There are 10 hidden switches. A switch that is on adds its own fixed numbers to the row, and there is some noise. The rows also spread widely along 12 directions, which tell nothing about the answers.
Some rows, each with its switches (1 for on, 0 for off) after it:
[ -2   9 -14  -9   5 -18   3   8   1  -4   4   8   3 -10   5   5   1 -15
  -2  20  -3   2  -8  14 -10   9  -2  -7 -14  -5 -11  13   2   9  11  -4] : 0 0 1 0 0 0 1 1 0 0
[-11 -13  -2 -18 -17 -10   3 -12   3   8  -6   6  -7  10  14  -6  18  11
  -1  -7  -3  18   1  -5  -4   5 -13   0  -3   1 -10  -1 -24   6  -5   8] : 0 1 1 1 1 1 1 0 0 1
[ -6  -9 -11   0   4  -6   5 -12  13  -1 -17   1  -6 -13  -7 -22   8  -2
 -11 -26 -16   5 -17   2   1   8   7  13  -5   6  -2  24   1 -30  17  20] : 1 0 1 1 0 0 0 0 1 1
[-20 -10  11   3  -2  -2   5  -1  14   5  13  11  14   0   4 -11   9   1
 -15 -10   2  -2  -1   5  -6   6   0 -19  23  27  20  -1  11   4  -8  14] : 1 0 0 0 0 0 0 0 0 0
[  5   3   5   4 -17 -14  -3 -12  -5   6   8  -5  17   6   7  -8  -5   8
 -11   4  -3   9  -8 -19 -23   4   9 -16   8  18  15   6  -6  18   4  21] : 1 1 1 0 0 0 0 0 0 1
[  5   4  -4  -7   7  -3  15  -1  -5   6 -19  -2 -10  -6   8   3  22   5
  18 -10 -12  -1  17  16   5  -4 -10  -8 -15   9 -21   8 -27   2  -7  -6] : 1 0 0 1 1 0 0 1 1 0
[ -1  12 -11  -5   2 -18  15 -14 -16  -4 -29  -9  -2 -11  -5   3  11   1
   5   3 -22   7  -8  -4   6  -3   4  -1 -20   7 -16   4 -32  22   8   1] : 1 1 1 0 0 0 1 1 1 0
[ -3 -10   2 -12  -9 -15   9   2   4   3  13  14   2  14  18  -4  20   7
   0  -2  -4   5  11  14  -3   5 -17  -9   2   6 -11   7  -7   2 -12  -3] : 1 0 0 0 0 0 1 1 0 1
[ -6   6  -9  -3 -15 -13  -1  -3 -17  22  -3   5   3  12  18  13  12  -2
  -2  -3 -20  14 -10   4  -8  -7   7  11   9   6 -10  14 -16  -5   3  14] : 1 0 1 0 0 1 1 0 1 0
[-22  -5  -7  -5  -9  -8 -10  -9  10   9   7   9  15  12   6  -2  15   3
  -6  -4 -16  15  -6  -4   6  -3   5   4  13   7   4   3  12  -7 -12  15] : 1 0 0 0 0 0 0 0 1 0
[-10  -6  -5 -20 -14  -6  -1  -5   4   4  -2   6  -2   7  10   0  15   5
   3   5   6  14   4  -6  -1   9 -10  -6  -8  -1  -4  -8 -15  10  -7   1] : 1 0 0 0 0 0 0 0 0 1
[ -4  -5  -4  -2   0  -8  11  -3   4   3  -5   7  -4  -1  10 -11  11   0
  -9 -15 -11  -2  -5  10  -4   0   1  -4   1  12   4  19  -4 -14  10   8] : 1 0 0 0 1 1 1 0 0 0
[ 11   0   5  19  -6  -9   7   1   3  -2   5  -3   1   6  -1  -7   6  13
  -4 -19  -3 -10   2 -11  -5   2  11 -16  -4  35   7   9 -12  11   1   8] : 0 0 1 0 0 0 0 1 0 1
[  4  11   2  -1  14 -13  13 -13   5   7 -13   5   0 -12   6 -21   9 -14
  -5 -15 -14 -11  -6  16 -10  12  -2  -9  -3  19   7  11  -2  -2  21  -6] : 1 0 1 1 0 0 1 0 1 0
[-17 -10  -9  -9   2  12  23   0   5  11 -21  17 -24   2  18   5  25   4
  -3 -30 -19  -3   1  22  16 -12  -7  14  -1   4  -7  11 -23 -18   5   4] : 1 0 1 1 0 0 1 0 1 0
[-11  -7 -13 -10 -20   1  -6   1   2  12  -5   1  -7   4   9  15  12   5
   4  -1   4  17  -2  -9  -2   0   1   7  -6   0 -13   4 -22   4  -8  17] : 1 0 1 0 0 1 0 1 0 1
[ -5  -5   0 -15  -1 -34   9 -13   3   1   4  13   6   4   4 -16  15  -7
 -11   3 -14  12 -11   8  -5  20 -14  -2   0   8 -12   4  -2   1   7  -2] : 1 1 1 1 0 0 0 1 1 1
[ -3  -1  -5   1  -6   6  -1  -4   7  -1 -11 -10  -5  -2  -2  -2  11  13
   9 -10   3   3   5 -14   1   0   5  -9 -15  14  -1   1 -23  11  -4   8] : 0 0 1 0 0 1 0 0 0 0
[-20  -8   1   1 -11  -4  -8 -13  18   7   2   3   7   6  -2  -9  16   5
  -7 -16  -6  11  -7 -14   5   6   7  -2   9  24   8  -5  -3   5  -9  17] : 1 0 1 1 0 0 0 0 1 0
[ -6  -4  -7   4  -2 -12  -9   2  20   4  22  15  13   9   8   0  10  -4
  -9  -1  -9   2  -1   5  -3   0   3  -4   5  10   0  15  22  -1 -10   9] : 1 1 1 0 1 0 0 1 0 1
[ -5  -9 -12   0  -2 -16   9   7   0 -12  -5   0  -3  -6  -6   9  13   4
   1   2  -6  10  -2   3   5  -2   0  -3 -14   8 -24  17 -14   5  -9  12] : 1 1 0 0 1 1 0 1 0 1
[  4  -2  -2   3  -7  -3  11  11  -1   7  13  11  -1   6  20   5  -1   1
 -13   1  -1  -4  -4   9 -19  -3   2 -11   7  10   9  20  -5  -1  12  14] : 1 0 1 0 0 1 0 0 0 0
[-14  -6  -6 -11  -9 -14   7  -6   9   3   7  18   2   5  14  -9   5  -5
 -22   1  -9   8 -17   5  -6   7  -2   0   8   1  10   8   4  -1  15   9] : 1 0 1 0 0 0 1 0 1 0
[ -3  -7   1   1   5   9   5   3  20   8  -2   4  -9 -11   4  -8  11  -2
  -2 -24   7 -10   5  11  -4   9  -2  -9  -1  20   5  11  -5 -10   3   7] : 1 0 0 1 0 0 0 1 0 0
[ 19   9  -1   5 -11 -20  11  -7  -8  -4  -3  -3  -1  12   9  -8   3  11
  -5  -2 -10  -3  -2 -16 -10  -1   8 -16 -15  20   8   6 -21  18  13   1] : 1 0 1 0 1 0 0 0 0 1
[  5  -9  -9  -2 -11 -19  -5   1  11  -8   0  -3  -9   1  -9 -11  12   6
   0 -12   1  10  -8 -14   0  17   5   2 -22   9 -15  15 -11 -10   4   8] : 0 0 0 0 1 0 0 1 0 1

New rows, each followed by its switches (1 for on, 0 for off):
[ -8  -6  -1  -8 -12 -15   2  -7   2   8  10  11  13  10  13  -9   5   2
 -14   3  -9   9  -8   1 -12   5  -3  -5  11   5   7   5   5  -1   2  12] : 1 0 1 0 0 0 0 1 0 1
[-15 -10  -8  -4 -15  -8   6  -6   3   4  -5   7  -5  17   9   3  22  14
  -4 -12 -17  14  -5  -8  13  -9   3   6  -2  11  -6   2 -19   1  -7  11] : 1 0 1 0 1 1 0 0 1 0
[-10  -6 -15  -9  -9 -14   5  11   5  -6  -3   9 -14   1   1  14  19  -1
   3   0  -2  12  -4   3  13   6  -3   7 -18   2 -28  10 -22   4  -4   1] : 1 0 0 0 0 0 1 1 1 0
[  2   9   3  -7 -15 -24   5 -14 -22  14  -6  -4   9   6  11  -7   7   1
  -2   2 -16  13 -10  -6 -17   8   2  -5   4  12  -4   5 -23   9  10   9] : 1 0 1 0 0 0 1 0 1 0
[ -9  -5  -3   1  -5  -3  -4  -6   5   2  -7  -8   7 -15  -2  -6   3  -1
   1  -4   2  11  -4  -1 -13   4   2  -7   2  11  -6  15  -7   4  -7  23] : 1 0 1 1 0 1 1 0 0 1
[ -9   5  -9   1   4  -2   7  -9   2  -5 -20  -5   3 -16  -4   0   3   1
  -3  -4 -11   0  -6  -4   4  -7  10  -7  -8  10   4   7 -11  14   4  12] : 1 1 0 0 0 0 1 1 0 0
[ -1  -5 -10  -6  -7  -3  13  -3  11  -2   0  11  -4   8  19  -8   5  12
 -13  -5 -13  -1  -2   5  -1 -11  -1  -6  -6  -1  10  14  -4   0   8   7] : 1 0 1 0 1 0 1 1 0 0
[-12 -10  10   2 -11  -4  20   5  -7   7  -6   4  -6  -6   4   1   8   4
 -10 -11  -2   7  -5   7 -10   3  -2 -13  13  25  -3   7 -25   6   1  24] : 1 0 1 1 1 0 0 0 1 0
[-22 -11  -2 -14 -10  -2   2 -14   7  13  -9   6  -2   6   9  -6  23   9
  -2 -17  -8  11   1   0   7   2  -7   5   5   8  -1  -4 -16  -2  -8   7] : 0 1 0 0 0 1 1 1 0 0
[-16  13  -9  -2  -1  -2 -12  -7   3  13  -5   4  14  -6   3   8   2 -17
  -4   8  -3   4 -10  -5  -8   1  12  -4   5  12  15  -5   8  18   1   9] : 1 0 1 0 0 0 0 0 0 1
[-26 -16   1 -20   0 -11   3 -18  22   3  -2  12   4   2   2 -24  25   4
  -4 -11 -12  14   0  10   9  12 -18  -2   4   2  -4  -6   4 -10  -9   1] : 0 0 1 1 1 0 0 1 1 0
[-18  -1  -4 -10  -8  -9  15   1   1  -1   2  17   0   4  11   7   6  -2
 -16  12  -5   6 -10   3  -1   0  -3 -10   4   7   9  -7 -10  23   7   6] : 1 0 1 0 0 0 0 0 1 0
[-20 -13   3 -11 -20  -4  -4  -8  13  10  -7   6 -13  -2  -2   1  17  -2
  -5 -14  18  18  -8 -16  -2  23  -5  -1   1  24  -4 -12 -29  16  -3  16] : 1 1 0 1 0 1 0 0 1 1
[-16 -14  -7   3  -5  10  -1  13  13  -3   2   4  -2 -10  -4   7   6   3
  -2  -7   8   6   0   2   0   0   3  -3   1   8  -4  14   0  -5 -11  23] : 0 0 0 0 0 0 0 0 0 1
[ 12   4  -2   4   3 -24  16  -4  -2 -11   1   2   5   8   4 -12   8  10
  -6   0 -18  -7   2   1   0  -3   3 -19 -11  17   3  11  -5   9   6  -5] : 1 0 0 0 1 0 0 1 0 0
[-30 -21   5 -14 -15   1  13 -10  14   4  -2  14  -4   4   6 -13  17  10
 -17 -14  -1  13  -8  -3   4   8 -10  -5  14  12  11 -11 -12   3  -2  17] : 1 0 1 0 0 0 0 0 1 0
[ -7   3  -6  -4  -6 -13  14   9 -15  -1  -1   9   1   4  12  15   6   0
  -5  12 -10   4  -4   9  -5  -7  -2  -6  -1   5  -7   6 -15  18   1   3] : 0 0 1 0 0 0 1 0 0 1
[-19 -21  -5 -11 -13 -25  11 -13   6  -3  -3  13   0   5   5 -20  13   3
 -25 -11 -18  19 -24   2  -1   9  -5  12   9   2  -4  15  -3 -18  10  21] : 1 0 1 1 0 1 1 0 1 1
[ -6  -9   3 -17  -8  -7   3 -11   6  11  -8  -1  -2 -14   8 -15  10   0
   0  -7   2  16   1   8 -14  16 -15  -8   0   2 -12  12 -16  -4  -1  14] : 1 1 0 1 1 0 1 1 1 0
[ 14  10  -8 -12  -9 -10  -3  -5 -11  20  -1  -1  -1   9  23  -2  10   0
   8  -3 -10   5   1   4 -17   5  -1   3  -9  -2  -9  16 -15 -10  10  -1] : 1 0 1 0 0 0 1 0 0 0
[  0   2  -4  -9  -8  -8   3  -5   0  11  -6   5  -5   1  14  -5  11  -1
   1  -9  -7   6  -1   4  -7   6  -2  -3  -5   6  -3  11 -13  -4   7   4] : 1 0 0 0 1 0 1 0 1 0
[ -2   8   0  -4  -2   2  -8 -12   3  22  -1   1   7   7  14  -4  13   1
   7 -11  -9   1   8  -1  -9   0   2  -6   4  12   9   1  -2   1  -2   2] : 0 1 1 0 1 0 0 0 0 0
[  9   4   1   2   3 -14   7  -6   7  -8  -5  -6  -2 -16  -6 -22   2  -1
   0  -7  -1   0  -3  -2 -14  16   0 -18 -15  16  -1  14 -10   6  14   4] : 0 0 1 0 1 0 1 0 1 0
[ -6  -2   1  -9   1 -21   9  -4   3   2   5   8   5   5   4 -12  15  -2
  -5  -1 -12   2  -2   9  -4  12  -7  -9  -2  11  -3   2   0  -1   3  -5] : 0 0 1 0 1 0 0 1 0 0
[-12  -1  -3   4 -11 -14   9   6  -9   7   4   9   8  -1   7   9  -1  -3
 -19   5 -13   9 -16   5 -10  -5  11  -6  17  14   4  15  -1   3   6  24] : 1 0 0 0 1 0 0 1 1 0
[ -6 -12  -6  -7 -16 -16   6   2   2  -6   4   4  -2   3   4   1   1  10
 -12   7  -1  17  -9  -6  -8   3  -2  -4  -4   1 -10  12 -13   8   0  20] : 0 1 1 1 1 0 0 1 0 1
[  2  -7  15   8  -6  -6   5 -12   9   0   2  -5   5   4  -2 -25  16  16
   3 -27   2  -3  11 -11  -6  12  -3 -21   2  36   7  -1 -15  12 -10   5] : 0 0 1 0 0 0 1 0 0 1
[-13   0   1 -11   6 -25   6 -22   5  10 -13   7   5   3   4 -20  27  -9
  -3 -16 -21   1  -7  11   4  12  -7   0   1  21  -3  -5  -6  -2   3 -10] : 1 0 1 1 1 1 1 1 0 0
[ 14  15   1   9   0 -23   1  -3  -4   5  10   2   8  13   6  -3  14  -2
   4  -3 -15  -5   2  -2  -4   5   7 -12  -7  28  -3   7  -6  12   4  -9] : 1 0 1 0 0 0 0 0 1 0
[-20   2 -11 -15 -10  -2   9 -12   4  11  -9  19  -2  12  22   4   8   0
 -19   0 -13   1 -12   0   4 -10   2   1   4   0  23 -10  -8  16  13   1] : 1 0 1 0 0 0 1 1 0 0
[ -4   5  -4 -10   5  -5  15 -25  10  -4 -30   0  -7  -5   0 -19  13   5
  -6 -15 -13  -8  -3  -9  10   1   2 -11 -18  15  20 -12 -17  16  16  -8] : 1 1 0 0 1 0 0 1 0 0
[ -8   6 -16 -11   1  -4 -13  -2   6   5 -10  -6   3 -13  -4   3   8  -8
  11   5  -1  10  -3  -1  -2   9   4   3 -16  -6 -12   7  -1  -5   0   4] : 0 0 0 0 0 0 0 1 0 0
[-14 -16   3   0 -10   3   9  -1   3  20  -1  14  -5  -1  13  -3   8   4
 -19 -25 -12   7 -10  14 -10   1  -2  11  23   9   1  21  -4 -25   7  30] : 0 1 1 1 0 0 0 1 1 1
[ -2   4  -1   0   2  -9   9  -6  -5   3  -5  -2   8  -6   2  -5   4   0
  -4   0 -12   2  -5   3 -10   0   3  -9   1  11   2  11  -5   3   6  11] : 1 1 1 0 0 0 0 0 0 0
[  0   2 -13   4 -10   3   5   8   5  13   2  11 -10   5  16  11   2   0
 -12 -11  -8  -1 -10   1  -4  -7  12   6   0   7   6  19  -8  -7  16  16] : 1 0 1 0 0 0 0 1 1 0
[ -7   7  -3 -10   0  -1 -14 -22   6  26 -19  -8   3  -4   1 -11  27  -5
  21 -22  -9   8   7  -3   3  13  -2   4  -5  15  -8  -4 -14  -9  -7  -2] : 1 0 0 0 0 1 0 1 1 0
[ -2  -9   2  -8  -5 -17   8  -3  15  -9   8   3   0   6   2 -13  17   9
   1  -1   2   5   7  -1   1  13 -12 -16 -12  14 -10  -2 -13  12  -8  -3] : 1 0 1 1 0 0 0 1 0 0
[-13  -7   4   1  -2  -9   6 -12  16  -2   0   6   4  -3  -2 -14  14   4
  -9 -16  -7   2  -3  -2   5   6   0 -10   4  24   5   4  -4   8  -3  10] : 1 1 0 0 0 0 1 1 1 0
[ -2  12  -8  -4   4 -12   0 -12  -8  12  -4   5  17  -3  15  -5   5  -9
   0   6 -23   6  -4  15 -12  -6   0  -2   7  -2  -1  16   9  -2   3   6] : 1 0 1 0 0 0 1 0 1 1
[  0  18  -7   6  -3   6  -4  -9 -16  20 -18  -6  10  -1  11  14   5   1
  11  -2 -18   3   6  -3  -5 -20  13  -4   5  10   5   6 -11  12  -7  13] : 1 0 0 0 0 0 0 0 1 1
[-24   2 -18   1 -15  -3 -23   1  10  25   2  14  -1  20  10  31  22  -6
  -3 -13 -16  15  -9  -9  18 -10  18  28   7  12  -9   4  -1  -5 -12  15] : 1 1 0 1 0 0 0 1 1 0
[ 23  15  -3   7   3 -13   8  -1  -7   9   5   4   5   8  18  -4   2  -1
  -2  -2 -13 -13   4   9 -17  -3   4 -13  -5  15   6  18  -2   3  13  -4] : 1 0 1 0 0 0 0 1 0 1
[ -9  -5   1   0  -5   6  14  -1   8  -8  -6   3   1  -7   4  -1   1   8
  -7   3   9  -2   3  -3  -5  -5  -2 -26   0  17  16  -4 -13  29  -3  12] : 1 0 0 0 0 1 0 0 0 1
[-15  -4  11  -9   2   2  11 -12   6  14  -7  10   4  -9   8 -14  14  -6
  -4 -12   0   0   3  14 -10  13 -14 -16  16  19  11  -8  -5   7   0   6] : 1 0 1 0 0 0 0 0 1 1
[  2   4   1 -21  -2 -16  -6  -8   5  24   2  12  -1  -1  19  -6  17 -18
   6  -1   4   6   5  16 -19  24 -19  -5  -2   6 -13   1  -8   3   2  -9] : 1 1 1 1 1 0 1 1 0 1
[  9   3 -10  -5  -8 -12  -1 -11  -6   0 -14 -16  -1  -2  -1  -3  10  12
  10  -4  -8  11   0 -14  -2   2   5  -1 -21   4 -16  13 -26   1   1   9] : 1 1 0 0 0 1 0 1 0 0
[  3 -10   7 -12 -11   7  13  -4  -3  13 -10   0 -14  -1  16  -4  10  13
   5 -13  11   4  12   3 -17   6 -15 -13  -2   8  -3   5 -34   3   1  10] : 0 1 0 1 0 1 0 0 0 1
[ -2  -2 -15 -13 -19 -10 -22  -3  17  11  12   8   1   8  14  -4   7  -5
  -3   2   6  17  -7 -11 -12  13   2   5 -10  -6  -3  12   4  -6   3  10] : 1 0 1 0 1 0 1 0 0 1
[ 14  14  -5   5  -9 -29 -16  -2   6   0  24   4  22   7  10  -8  -9 -11
 -10  19   0   4  -9  -9 -26  10  11 -19  -1  12  11  17  20  14   7   6] : 1 0 0 0 1 0 1 0 0 1
[  3  24   1  -4  14  -3  14  -6 -16  21 -13   8   5   0  19   5   9 -12
   3   1 -17 -18   6  21 -11  -5  -1 -14   4  16  14  -7  -8  17  13 -17] : 0 0 1 0 0 0 0 1 0 0
[  7   6 -15  -3  -2   2   0  -3  17   0  -7   7 -13   5  11   1   5   1
  -1  -7   1  -6   1  -8   1  -2   6  -3 -22   6   9   4 -11  11  12  -3] : 1 0 1 1 0 0 0 0 0 1
[-26 -11 -10  -7  -6  11  -1 -23  20  15 -25   7  -7 -10   0 -16  10  -3
 -18 -31 -10   6 -20  -6   5   4   8  14   8   8  21   2  -2 -16  15  24] : 1 0 1 0 0 1 0 1 1 1
[ -4   9 -16  -7 -19  -1 -23 -12  14  11  -1  -1  -2  22  12   8  18   7
  11  -4  -1  10   4 -29   9  -1  11   4 -19   8   2 -11 -16  22  -7  -4] : 1 0 1 0 0 0 1 0 0 0
[  2  14 -15  -1 -11 -10 -13  -1  -3   7  -5  -8   3  -5   2  12   1  -6
   6   9   0   9  -9 -14  -9   5  14  -1 -16   7  -8   7 -16  17   5   8] : 1 0 1 0 0 0 1 1 0 0
[-19 -12  -5  -7  -4  -1  10  -4   1   1 -12   1  -3  -2   2  -6  19  10
   0 -16 -14   9  -2   5   8  -3  -2   7  -1   3  -9   9 -13 -12  -5  12] : 0 0 1 0 0 0 1 0 0 0
[ -1  13   8   1   6 -10  -1 -11  -6  16  -3  -4  18 -21   4 -14  -5 -19
  -8   0  -2  -3  -9   9 -30  15   5 -18  16  20  16  13   8   3  14  13] : 1 1 0 0 0 0 1 0 0 0
[ -4  -7  -4  13  -3   4  -2   9  12  -3   8  -1   7  -6  -1   2   5   7
   1  -7  -1   2   5   0  -4  -8   8 -11   1  16  -3  21   3   1 -15  23] : 1 0 1 0 1 0 0 0 0 1
[ -8  12  -5  -6  -1  -6 -12   0  -1  11   1  -4  15 -16   4  11   1 -15
  13  25   6  15   1   7 -20   7  -3 -14   2   3 -12   6  -3  19 -10  12] : 1 0 1 1 0 1 0 0 1 0
[  2  12 -10  -8  -9 -15  -3  -7  -2   3   4   1  13   2  11   2  -3  -1
  -2  23  -8  11  -5  -5 -12   0   2 -12  -6  -2   2   4  -3  21   5   5] : 1 0 1 0 0 0 0 1 1 0
[  2  -1   0  -5   1   4   7  -5   6   9 -11   1  -4 -13  10 -10  10   2
   8 -13  -2   0  12  14  -8   1 -10 -13  -3   8  -4  14 -11  -1  -5   8] : 1 0 0 0 1 0 1 1 1 1
[ -5  -9  -7  -4 -21 -21   0  -6  -1  -2  -3  -3   1  -5  -2  -7  -1   4
 -13   0  -4  22 -20 -13 -10  11   4   4  -3   4 -13  18 -17   1   7  28] : 1 0 1 1 0 0 1 1 1 1
[  8   6  12 -10   0 -17  20 -10 -22  19 -14   0  -4  -7  11 -10  12  -4
   2  -7  -9   1   2  16 -22  15 -13 -15   4  18  -8   6 -28   1  15  -1] : 0 1 0 0 1 1 0 1 1 0
[ -1  -7  -5   5   2  -5  20  -5  -9  -4 -20 -12   2 -13  -4 -12   6  15
  -2 -14 -23   4  -4   6  -2 -12   5  -3  -4   6  -8  27 -13 -17   2  23] : 1 0 1 0 1 0 0 1 0 0
[  4   3 -23 -10  -2 -11 -13  -8  23   3   3  12   0   2  11  -5  -1 -10
 -13   3  -7   5 -15  -4  -6   5   7  10 -15 -11   5  18  15 -11  20   6] : 1 1 1 1 0 0 0 1 0 1
[ -6   5   3  -1   2   0  11 -12  -1   9 -14   7   0  -3  10  -9  11   0
   0 -15 -10  -5   4   8  -3   0  -4 -10   5  17  12  -1 -10   9   4   0] : 0 0 0 0 0 0 1 0 1 1
[-21  -7  -1   0 -10  14 -11   1   8  17 -15  -9 -10 -23  -8   9  16  -6
  12 -22  16  15   0  -6  -3  13   3   2   2  23 -16   6 -28   3 -13  26] : 1 1 0 0 0 1 1 0 1 0
[ 15  15  -2  13 -11 -11  -8  -7   1   9   0  -3   3  13   6   5   6   5
   4  -9  -5  -2   4 -19  -4  -2  15 -11  -8  30   6   3 -16  23  -1   3] : 1 0 0 1 0 0 0 1 1 1
[ -4  -2   5 -12 -14   7   8  -7  -1  24 -10   6 -14  -6  18  -1   5  -4
  -7 -10  11   5  -3   1 -22  13  -7 -11   6  14  10  -1 -29  10  16  14] : 1 1 1 0 1 1 0 0 1 0
[  2   3  -5  -1  -9 -29 -11  -1   8   8  15  10   9  11   5  -3  10 -11
  -6   3  -4   7  -9  -2 -10  16   3  -3  -2  17  -6   8   6   3   2   2] : 1 0 1 1 1 0 0 1 0 1
[  3  -8 -18   0  -8 -12  -7   8  25  -9  19   9  -2  11   5  -2   9   8
  -4  -2  -6   9  -1  -4   8   0   4   4 -16  -4 -12  24   9 -14  -3   9] : 1 0 0 0 0 0 0 1 1 0
